Each cloud of rows lies close to a flat space through zero, with a little noise off it, and is much wider in some directions of that space than in others. After each cloud: how many dimensions does that space have?

[[ -2  17  -2  -4   2  14  -3   9  -5  -7   0  11  -3   5  -2   8 -12  20]
 [  1  -1  -3  -8   0 -12  -3 -12  -4  -2   0  -1 -16  -8  -7  11   9   2]
 [  7   0  -3  13   2  -3  14   1   2   3  -7  -9  -8  10   3 -10  -4   0]
 [  0 -15 -11   6  -2   4   5 -18   2   4  -7   7 -10   5  -1  15   4  -5]
 [  8  19  -2  19  18   6   3  11   9  -6  -2  -9  -2  36  -1   3   0  -8]
 [ -7  19   1   0 -23  -2 -15   7 -16  -8   3 -11   3   3   7   2   8   0]
 [ -3   1  -2  15  10   6   2   1   5   3  -4  -5   0  12  -3  -1  -9   9]
 [  2  28   0   4  -1 -12 -16   2 -14 -16   2  -6  -6   9  -1   7   3   6]
 [  7 -12  -7   5  20   7  20  -7  25   8  -8 -11 -15  18 -13   9  14 -13]
 [-19  10  10 -11   1  27 -10  25  -4   9   4  12  -7   9   3   6 -12   5]
 [ 10  28  -3  -1 -11  10  13  23  -6 -10   4   2  -1   6   7  -9 -11  28]
 [ 29   5  -9  11   8   1  11   8   6  -9 -25  -3 -16   4   2  -6   6   6]
 [ 15  -3 -14  -1  -1  -1   9 -19   1  -4 -23   2 -15   5  -2   6  14 -17]
 [  9  -5  -2  -3  -7  -8  -2   0 -10  -2  -8   9 -12 -12   7  -1   1  -1]
 [  1  -5   1   9   8  -4  -2  -4   7   2 -12 -17  -1  -3  -9  -4   8   1]
 [-11   2   2   1   3  14  -7   0  -1   6 -17  -4  -1  -3  -5  -5  -6   6]
 [-21  -1   4   6   7   7  -3  -7   1  10   5  -4  10  11  -4  -3 -13  -4]
 [-11  13  12 -13   9  -7  -1   7   4   2  27  -8   5   4  -9   0  -2  -1]
 [-15  22   1   1 -12  -2 -10  -2 -18  -3  10   1  -2  19   6   6  -5  -7]
 [  1 -16  -1  -2  -8 -15  -5 -16  -5   0  -3  -1   6 -20   1  -4   5  -4]]
 : 11

[[  9   8   1  -5  -7  -5   8   2  12  -8  -6  -2  -7   8   1 -10  -7   1]
 [ 12   8  -1  -9  -7  -4  12   4  24  -3 -11 -11 -17  12   1 -24  -8   9]
 [ -2   1   4  -4   3   6  -2   1  -2   8   1  -1   4   2   0   2   4   1]
 [  2   5 -10   1 -10 -13  12  -4  13 -22  -8   3 -13  -3  -1  -4 -10  -2]
 [-16 -14  -1   3  10  10 -12  -4 -16  19   9   0  11 -10  -2  15  14   0]
 [ 19  13  11   3  -7  -9   4   8  -1 -28  -2   8   0  12   6  -5 -17  -7]
 [-16 -11   3   9   9   9 -16  -4 -31  10  15  11  22 -14  -2  28  12  -8]
 [  7   5   5   7  -4  -6  -1   3  -7 -18   1  10   3   1   4   5  -9  -7]
 [ -4   3  -8  -6  -4  -3   9  -4  12  -1  -6  -3  -8  -3  -3  -5   1   2]
 [-11   8 -13 -13  -9  -3  15 -10  17  -5  -8  -1 -10  -8  -7   5   5  -1]
 [-13   7  -3 -14  -1   8   3  -6   1   7   0   1   6  -4  -6  15  12  -4]
 [  3   5  -9  -2  -8 -12  13  -1  18 -15 -10  -1 -16  -1  -1  -9  -7   1]
 [-16 -19   8   3  21  21 -22   0 -28  37  16  -4  21  -7  -1  16  20   3]
 [-10 -10  -1   6   5   5 -10  -3 -13   9   8   4   7  -9  -1  10   9  -2]
 [-13   0 -25 -14  -8  -6  23 -12  41   7 -18 -18 -30  -8 -11 -18   6  12]
 [  4  13 -12  -3 -15 -15  19  -5  20 -27 -12   4 -15  -3  -3  -4 -12  -4]
 [  2   1   7   1   2   4  -7   2 -13  -1   6   6  11   1   3   8   0  -5]
 [ 13  -4  -2  10  -2  -9   1   6   7  -7  -3  -4 -11   7   5 -18 -12   6]
 [ -1 -14   8  13  11   7 -18   2 -24  12  13   3  13  -2   4   6   4   0]
 [-16   1 -12 -14  -1   6  10 -10  18  15  -6 -11  -9  -6  -7   0  13   9]]
 : 4

[[  2  11  18   4   0  -5  20   5  -4 -18  18 -11 -19 -12 -11  11   1   6]
 [ 15  -3  11 -13   1  -5  12  16  -7 -30  16   5  -9 -15 -10   1   6  28]
 [  7  -8  -5 -11  -1 -10 -16  11 -15  -2   8 -31   1  -4 -39  -1  -8  12]
 [ -1  -7 -11  -5 -10  18 -10  -1   6  14   3  -4  14  13  10  -8   3  19]
 [ -8  -6  -7 -13   6  -3   1 -10   4   2  16   4  -8  -5   5  14  -4   8]
 [-20 -14  17  -3  -6  10  15 -15  13 -12  24 -29 -32  -7 -14  15 -12  -5]
 [  8   4  -6  -1   6  -7  -2  -2   5 -13   2  16   0  -5   6   3   0  -1]
 [ 27   4  17  21  -8   3  14   8  25   9 -45  -2 -16  22  -1 -37  16  16]
 [-19   0 -11   2   0   7  -4 -18   6  17  10  -4   1   4  12  13  -9 -15]
 [ -2  -7 -13 -12   3  -2 -24 -13   4   5 -13  -2   9  10  -6   0  -1 -17]
 [  6  -6 -11   6  -7   8 -13  -3  12   5  -8  -7   6   9   1 -13  -4   4]
 [ 15 -12 -10   1 -10   9 -18   3  13  -4 -10 -18   5  10 -15 -21  -3  15]
 [ 17   1  -4  13 -15   9 -12   2  16  -4 -10 -34  -2  14 -25 -22  -3   6]
 [-14 -29  19   7  -9  16  14   7   7 -29   7   3 -13 -19   3  -4 -14  -1]
 [  1  -2 -15   6  -2   0 -17   0  -1  22  -9 -16  10  10  -9  -9  -7  -3]
 [-17  12  -5 -15   5   0  -8 -12 -14  11  11   5  14   4   9  22   6 -19]
 [  1   8   0 -15   1   0   9   7 -12 -17  36   4   3 -15   4  16   4  23]
 [ -1 -26  14 -41 -10  14   0   5  -2 -28  33 -17 -13  -7 -16  11   8  41]
 [  8   4   9  13   2  -1   7   1   9  18 -41  17   0  16  13 -20  14  -8]
 [  4  -6   8 -19  -4   3   3   3  -1  -5  15 -18 -11   2 -14   4   7  25]]
 : 9

[[ -6  -3 -11  14   5 -19  17 -33 -16 -26   1   5 -41 -11  -3 -16  -4  -4]
 [ 34  -1  -4   6  -1   3   7 -17   3   8   8  -3  -1  -5  -5  -1   0 -10]
 [-24  37  -3 -14   6 -11   8  14  -6 -41  -9   1  -6  -4 -11   9 -17   9]
 [-12  23  17   2  -6   0 -13  10 -18 -14  11  -7  14 -13  10  13  -8  16]
 [-15 -14  -8  10   7  15   0 -15 -10  29   5 -25  -3  10  -8 -34  -1 -15]
 [-11   8  11  -6   7 -15 -11   7  -9 -17  -3  19  19  -3   6  12   4  19]
 [  0 -36   2  12  -3  11 -14  -6  -5  30  -3  -6  23   2  13 -21  10  15]
 [ -8   9  -2   1   7  -2   8  -1 -10   6  14 -25 -20   0 -20  -3  -8 -27]
 [-17  57  14  -9  22 -22  -2 -10 -31 -39  17   4   8 -14 -15   9 -15   0]
 [-15  18  -6   4   7 -11  10 -19 -15 -25   4   0 -26  -6  -5  -7  -7  -6]
 [-22  26  -5  -7  12 -21   9  -6 -13 -42  -6   8 -13  -8  -9  -3 -13   9]
 [  0   9  -6  -1  15   0   0 -12 -16   8   8  -6   1  12 -20  -4   4 -20]
 [  7  19   8  -5  19  -9  -8 -16 -16   3  15  12  16   5  -9   6   8 -13]
 [ 25   4 -17  -2  -4  -1  31 -18  27 -10  -5  -2 -36  -9  -6 -11 -13 -15]
 [  1   5 -11   2  10 -10  22 -21   0  -7   8  -9 -36  -5 -16 -14  -9 -25]
 [ 38  22 -20  -6 -14   4  28   6  26 -24  -9  -3 -33  -2 -17  22 -12 -17]
 [-30 -11   6  10 -10   5   2   0  -2   5   4 -19 -21 -11  16 -18  -9   4]
 [-22 -26   6  14  -5  22 -24  -7 -15  33   2  -3  23  11  23 -22  14  16]
 [  2  13   3  -4   2  -9   1  -1  -2 -19  -4   8   7 -10   2   4  -6  14]
 [ 11  27 -16 -17  19 -13  35 -19  21 -18  -2   2 -29  -3 -24 -14 -19 -28]]
 : 9

[[ -3  37  -4  27   9  -9  -8  30 -15 -16  13   0  -4   2 -27  35  13  31]
 [-11  28   1  19  16 -14 -21  -6 -13  10   5   7 -10   1 -20  40 -12   2]
 [ 11  21  14   2   5 -45 -14  -9   4 -11 -46 -21 -19   1  -2  -8  34 -17]
 [ -4 -11  40  15  13 -25  -5   8 -11   7  16  21   9  38  22  -3 -14  -8]
 [ 30  39  11   7   6  11 -13  21  10  12   0  -9 -19 -11  -5   2  -5  40]
 [-43 -16  10 -27   0  16  -1  -5  -9 -22  14  25  -4   6  12   4 -10  33]
 [  8 -14 -29  -3 -15  10  28   8 -20  -7  35  -7   4  -8  -5 -14 -12   3]
 [-33  31  -2  14 -22   1   5 -27  15   4 -17 -22 -18 -21  -1   7 -33   1]
 [  3  32  44  23   6   4  21   5 -12  -2  10  -7 -31   7 -10 -16  10   3]
 [ 53   3   8  10 -26 -22   7  38 -31 -11  -3  14 -16 -12 -40  11   4  30]
 [ 46  -2 -17 -27  -2  11  22  35  10 -25  -4 -14 -23  -5 -10   3  35  44]
 [-33  15 -12  10 -11 -27 -21 -27  21   1 -20  -8  -1  -4  31  -9 -40 -16]
 [-18  -3 -16  33 -26  21  -8  25  -9   5  -4   0  19  27 -27  11  25 -25]
 [ -1 -23 -25   0   7  -6  28   3   4 -30  15  17  30 -21  -4   6   8   0]
 [-11  26  -8  16 -41 -17  -1 -18  -7   2 -33 -30  -1 -38 -12 -29  -9 -12]
 [-12  12  10  -3  16   8 -24   6 -22  -1  26  19  -8   8  12 -22  -4  15]
 [-24  10 -27  10   5 -17 -16 -24   1   1  -6   2 -22  18  -4  12  -6 -55]
 [ -8   5  26 -25  27  10  -5  -5 -15  19  30 -21   8  13  17  30 -11  45]
 [  2  15  33  35 -10 -15  -5   8  -7  23  -3 -19  39  -2   2   4 -13  10]
 [ 25   3  25   3  -8  -7  26  -6 -34  25  -2 -45 -25  24 -12 -18  26 -37]]
 : 13

[[-11  -3  10   5   6   6   3  -3  -8  -9   7  -1   2   0   4  12   3   3]
 [ -5 -10 -19  -6  -1   7   2   5 -14  15  -9  -9  13   9  -4  -7  -3 -16]
 [-11  -8   8   1  14  -1 -11   0   8   5  -2  -5 -15  -3  11   4   5  21]
 [ -5  -5   1   6  10  -3  -8  11  -9  22 -18  -4   7  10  -2  -6  -2  -7]
 [-14   4  -2 -11  -2  10  12   1  -4  -6  10   3  -7 -14  15  14  -3   3]
 [ -8  -4  13   4  13  -3  -3  -6   8  -3  -1  -8 -13 -10   4   2   5  15]
 [ 12  10   0   6   0  -8 -12   5   9  10 -10   0  -5  -3   7   1  -7  12]
 [-16  -8  16 -10   3   0  10   4  -1   8   3   3  -7   2  -7 -13  13  -8]
 [ -5  -5 -12  -2   4   7  -2  -7   0  -8   2  -7   0  -4   5   5  -4   2]
 [  0   5 -12  -4  -6   4   5  12 -12  14  -8   2  10   2   4   4 -11 -15]
 [  8   2   4  10   9 -10 -16  -7  14  -5  -7   0  -6   2   0  -1  -2  14]
 [ -2   7   9   2  -1  -2  10   4  -3   1   1   0   1  -8   1   4  -3  -5]
 [ -7   6  -2   1  -2   7  16  -5  -7 -13   6  -6   4 -17   3  12 -10  -7]
 [  2   6   2   3  -1  -1   3  -6   4 -11   4  -1   0  -8   0   4  -5   1]
 [ 23  11 -12  15  -2  -4 -19  -2   6  -6  -7   5   6   6   6  12 -11  14]
 [ 21  -9 -15   7   0  -6 -28  14  -3  29 -20  -1  12  34  -6 -13   7   2]
 [-20 -13 -18  -8   3  17  17  -8 -14  -8   6 -17  11  -9  -2   2  -4 -19]
 [ -8 -10  -7  -2  10   0 -17  10  -4  22 -16  -1   0  14   7  -2   0   3]
 [-13  -5 -10  -4   5   5   7  -4  -5  -3  -5  -2   7  -2  -3  -1  -9 -16]
 [  1  -4  15   1   4 -16  -8  18   0  37 -20   3  -2  17 -12 -25   9  -9]]
 : 8

[[ 12   3 -35  31  28   7  21  17  25 -14 -18  -7  -1  -9  -3  -3 -22  24]
 [ -9  -4  19 -19 -11 -14  -6 -17 -11  10  30   4  -1   6   4   1  19 -15]
 [-13  -3  19   2   0  -8   6  -1   4   2  20   4   5  -6   9   0  33  -1]
 [ -3   4  10 -12   6  -1  14   4   0   9  -7   3 -15   8  11  -4 -18 -11]
 [  1  -6  -5  -5   3   8  -7 -10  -1  12   9 -10  -4  -7 -16   1  -1 -14]
 [  1  -3   9  -4  -1  -5  -3   0   0   7  23  -1   2   8   8   1   8  -6]
 [ -8  -1  19   7  -9 -25 -16  -3  -1 -14  31   2  12  19  21  -3  39   4]
 [ -3   6  12  -4  12   0  20  10   8   5 -15   2 -17   4  12  -6 -14  -8]
 [  1   7  -5  41  10 -10  -9  24  16 -25 -13 -10   6  34  32 -11   5  19]
 [ -5   0   4   9  -6  -6 -10  10  -5  -1   9  -1   5  30  31  -6  -6   2]
 [ -4   6  42 -25  -9 -26  -3   2 -10   5  24  11 -13  43  40  -8  -3 -22]
 [  3   3 -14  33  25   9   7  20  25 -11 -21 -14  -4   1   4  -8  -6  11]
 [-27 -13  12   5 -15  17 -43   5 -14  -4  15   0  25  13  24 -22   3  -7]
 [ -3  -4  22  10 -16  -6 -14  14  -4  -4  21   5  21  15  23   3  33   9]
 [-16  -1  25   4   8 -17   1  -6   9   1  23  -6  -6   7  15  -6  36 -13]
 [-13  -4  10  13   3 -26  -9  -5   4  -5  41  -6   5  24  29  -8  29   0]
 [ -8  -8  11 -23 -16  -7 -13 -10 -17   3  34  14  12   5  10  -3   1  -6]
 [  3   3 -22  43  23   9   1  24  23 -17 -25 -15   3   8  10  -9  -9  19]
 [  8   2 -19  -8  -5  -9  16  -1 -10  10   6   8  -3  12  12   9 -29   7]
 [-12 -11   5  10  -7  14 -27  -3  -2  -1  14  -8  19 -11  -8  -4  28  -2]]
 : 9

[[ -3   8  -4  -4  -8 -14  -9 -10   2 -14  -6 -11  -7   1   3 -20  18  11]
 [ -9  -3   9   5   5   2   8  -5  -3 -15   0   3  10   3  -6   2 -14  -7]
 [ -5   9   7   0   7   1   5 -11  -9   1   3  -4  12 -10   5   7  -3  -1]
 [ -2  -9   2   7  -2  11  10  -3  -6  -5   7   4   7   2  -2   0 -16  -1]
 [-19  -4  -3  -9   1   0   3 -19   0  -8   7   4 -13  -6   6  -2  -7 -15]
 [  3  -4  14   8  -4   2   4  -4   1 -20   2 -11  12  -3  -3   8  -8  -4]
 [ -3  10  -4  -7  -3  -3   6  -3   4  -6  -7  10   2   3  -2   8   4   9]
 [ 20   8  -7 -12   4   4  -2  10   5  12  -5   9  -8  -6  -3  11  -4  -1]
 [  5  11 -10   1  -2   5  -4  10   3  14   6   2 -10 -15   0   0   7   8]
 [ -6  -3   0  -6   9   5  -1 -14  13  -8  -1  10   8 -10   0  40   7 -17]
 [ -6 -12 -12  13   1   9  -8  -2  -5  21   6   3 -14  -3  -6  -7   4  -7]
 [-14  -6  11   9  -1  11   9 -19  -2  -6  -5 -14  -5  16   1  -7  -3   0]
 [ -1   4   1   3  -6   1   8   2   1   2   4   5  -7  -3   0   4   0   7]
 [ -7  10  -8 -15 -10  -8  -2   7   2   3  -8   2 -10   1   0 -12  -6  -4]
 [ -1  -8  -2  -3   1   6  -5  -1  -4  10   6  -5  -1  -1   5   8  -3 -10]
 [ 12   9  -1  -2  -2   0   8  19  -5  25  11   4  -7 -12  10  -7 -10   7]
 [ 16   7   4  -7  12  -5 -12  10  -9   9   9  -3   2 -17   1  16  -1  -8]
 [ 12  27   2 -27  -9 -24  -6  13  -4  -1   1  -2  -6 -20  10   2  -4  -1]
 [-14  -6   3  -3   0  10   1   3 -10  -6   5  -4  11   9  -1   6 -14  -4]
 [  7   3  12  -7 -10 -17   7   6  -1  -3  -6  -8 -14  10   7 -22 -10   0]]
 : 14

[[  8 -11  -5  -3   0 -12   6   6 -21   7   6  11  -3  -1   5  10  11  12]
 [ 30  -1 -16  35  -6  30  -3 -10 -33 -12   8  -8 -26  22   7  -1  -1  10]
 [  2  -8   2  12  -2   5  -1  -4 -11   8  -2  17 -28   5  -2 -28  13   4]
 [ -6  -9  11   5   9 -22  -6  -3   4  18  13  13  -8  -4 -23  12  -4  10]
 [-13   2  13  -1   8 -11   4  -6   0  21  15   9  -3   0  -5  -3 -15 -36]
 [  4  -9   2  25  -2 -14  -5  -7  19   2  11   3  11  -9   5  -2   3  11]
 [-33 -29  10  -2  12  -5   9  -6  -3   7   0  17   2 -10   3 -12   2   4]
 [  3  12   0   3  -9  15 -17 -10  -6   0 -11  -5  -7  12  -3   2  10  -4]
 [  0 -16  -3   8  -5 -24  11  -3  24 -26  10   9  18 -12   7  -5  -2  28]
 [ -7  -9  16 -27   0  -9   7   0  27  -5   2 -12  27  -9  15  10  -4  -2]
 [ 16   8  26 -15 -13  -5  -7 -10  24  -3   2 -16   9   0   1 -12   3  -5]
 [  4  -2   6  22   4   2 -20   1   2   5   7 -11  -1  -2  -7   5   3  -3]
 [  8   6  -9   9   8  13  27  -4 -18  12  -8  -1  -4 -12 -16 -20 -13  28]
 [  2 -17   1   5   5  -8  30  -2   7 -21  12  -1  16 -16   7 -19 -19  18]
 [ -1  -1  -1   4  -9 -14 -13  -4  -8  -3   2  13  -3   6   0   4  14  -5]
 [ 16   2   6 -26  -5  23  -3   5 -13 -26   0 -18 -17  22   6   3  -4  -9]
 [-34 -14  -4 -16   9   5   1  12   7 -11 -23   5   9 -18  -5 -10  14  27]
 [-29  16 -17   0  -7  -5  -8 -14 -56 -17  -8  20   1  14 -11   4   2 -36]
 [-31  -5 -12 -18  14   1  16  21 -36  -3 -15  12   3 -16  -3 -18   5  -7]
 [-10 -11   0   6 -11  -3  -2 -20  29 -25   3  11   1  12  12   1  -5   3]]
 : 12

[[ 14   0 -23 -32 -41  -1  -9  10   0  24 -33   2 -28 -17  31  22  26   2]
 [-17  19  21   9  26  -7  -1 -17   2  10  -3  19   8  19  -1 -10  -4  -4]
 [ -3  24 -14 -38 -24  -3 -17   5  -8  24 -31   0 -10 -13  33  18  21   4]
 [-18  34   4  19  52   3   0 -16 -15   7  -2  14  10   2  -1 -31  -1  13]
 [  8  -4   6  26  12  -8   6   3   9  -9  19   1  -2  29 -14  10 -18  -9]
 [ -8   4  -6 -12  -5 -11 -16 -20 -26  12 -29  -5 -10 -30  12 -29  22  26]
 [ -8  15 -27 -38 -40  -3 -18  13  -7   7 -14 -39   4 -49  19  29  13   0]
 [ 26 -30 -18   5 -24  18   3   5  10  13  -3  14 -27 -12  13  -3  11   3]
 [-11  16 -22   8   3  12 -14 -13  -5  24  -3  -4  -2 -42  18 -12  11  10]
 [ 10 -22  -2 -11 -24 -11   2   5   2 -10 -15   9 -12  11   3  11  15   4]
 [  8 -11   1   8  14  12  13  13   6 -32  15 -25  23 -11 -26 -19 -25  11]
 [-14  23   0  -4  25  16  -8  -5 -19   7  16  -2  12 -12   6 -17  -2   2]
 [ 25 -43 -30  21 -44 -12  -4   6  14 -13  -1  -8 -23 -11   0  19   9  13]
 [ 31 -46 -11 -21 -46 -24  14  20 -11 -34 -20 -38 -20 -16 -23  10   7  10]
 [-10  12   8   0  17  23  17  10  14   2  27   5  17   2  -7  16  -9 -33]
 [ 12 -11  11   2   2   3  14 -16   1  26 -31   2 -22 -23  -6 -35   4   4]
 [-23  42  -1   7  42  23  -5   4  -7   3  38   7  26   7   6   4 -12 -13]
 [ -7  16   3  13  16   2   3   1  19  -2   0  -1  17   5  -4   4 -16   0]
 [-19  34  -9 -35 -23   7 -12  10   8  26  -1  -8   8 -15  28  45  10 -29]
 [  4   4   2   4  18  11   9  11   0 -14  13  -3  11   6 -10  -7 -13   2]]
 : 10

[[-26  26  13 -13 -16 -11  29   1  10   2  -3  20   6  -9  10   1  14   6]
 [-21 -20  -2  10  -5   4  -8  -7  10  12  19 -17   6 -23  -7   3 -13 -23]
 [ 11  42   8 -24 -27  -5  42   6   1   0 -38  20   4  21  32   2  15  31]
 [  9   0 -12  -1   1  -5  11  -5  -2   0 -17  10  -8   3  13 -13 -12  12]
 [  4  -3  -7   1   0  -1   5  -3  -2   0  -8   3  -5   2   7  -8  -7   5]
 [-17   4  11  -2  -2  -4  -1   0   6   3  14   4  11 -11  -8   9   7  -8]
 [-27 -12  12   5  -5   3 -13  -4  11  10  25  -4  17 -15 -14  13   0 -17]
 [ -4  28   4 -17 -23  -6  39   2   6   7 -20   7   4  -6  24   2   4   6]
 [-10  11   6  -7  -8  -8  15  -1   6   4  -3  13   8  -6   7   3   3   4]
 [ -7  -8  -1   2  -9   2   2  -3   6  11   7 -14   7 -16   3   6 -11 -17]
 [-14   4   4  -1  -7   0   8  -1   5   3   4  -1   1  -7   1   0   3  -4]
 [  1 -18   1   8   3   8 -19   0   2   6  18 -21   9 -11 -12  13  -7 -22]
 [  2  -4   1   4   5   5 -10   2  -3  -4   6  -8  -4   3  -8   0   4  -4]
 [ 25 -11  -9   5  12   1 -13  -1  -8  -3  -6  -4  -3   8  -1  -3 -10   2]
 [-25  10   3  -4  -9  -8  20  -2   9   3   4   6  -2 -19   5  -5   2  -6]
 [  8  -7   4   6  14   4 -22   5  -6  -8  10  -4  -1  10 -17   5   8  -2]
 [-26 -12  11   5   2  -2 -15  -4   9   7  26   4  16 -16 -16  10   1 -13]
 [-11   7   1  -3  -5  -5  14  -1   4   2  -2   6  -2  -8   5  -4   2   0]
 [ 10 -33  -8  15  10  10 -30  -3  -1   9  20 -31   6 -14 -14   9 -20 -30]
 [ 14  23 -13 -13 -17  -5  41   0  -2   1 -35   2 -17   3  31 -15  -5  13]]
 : 6
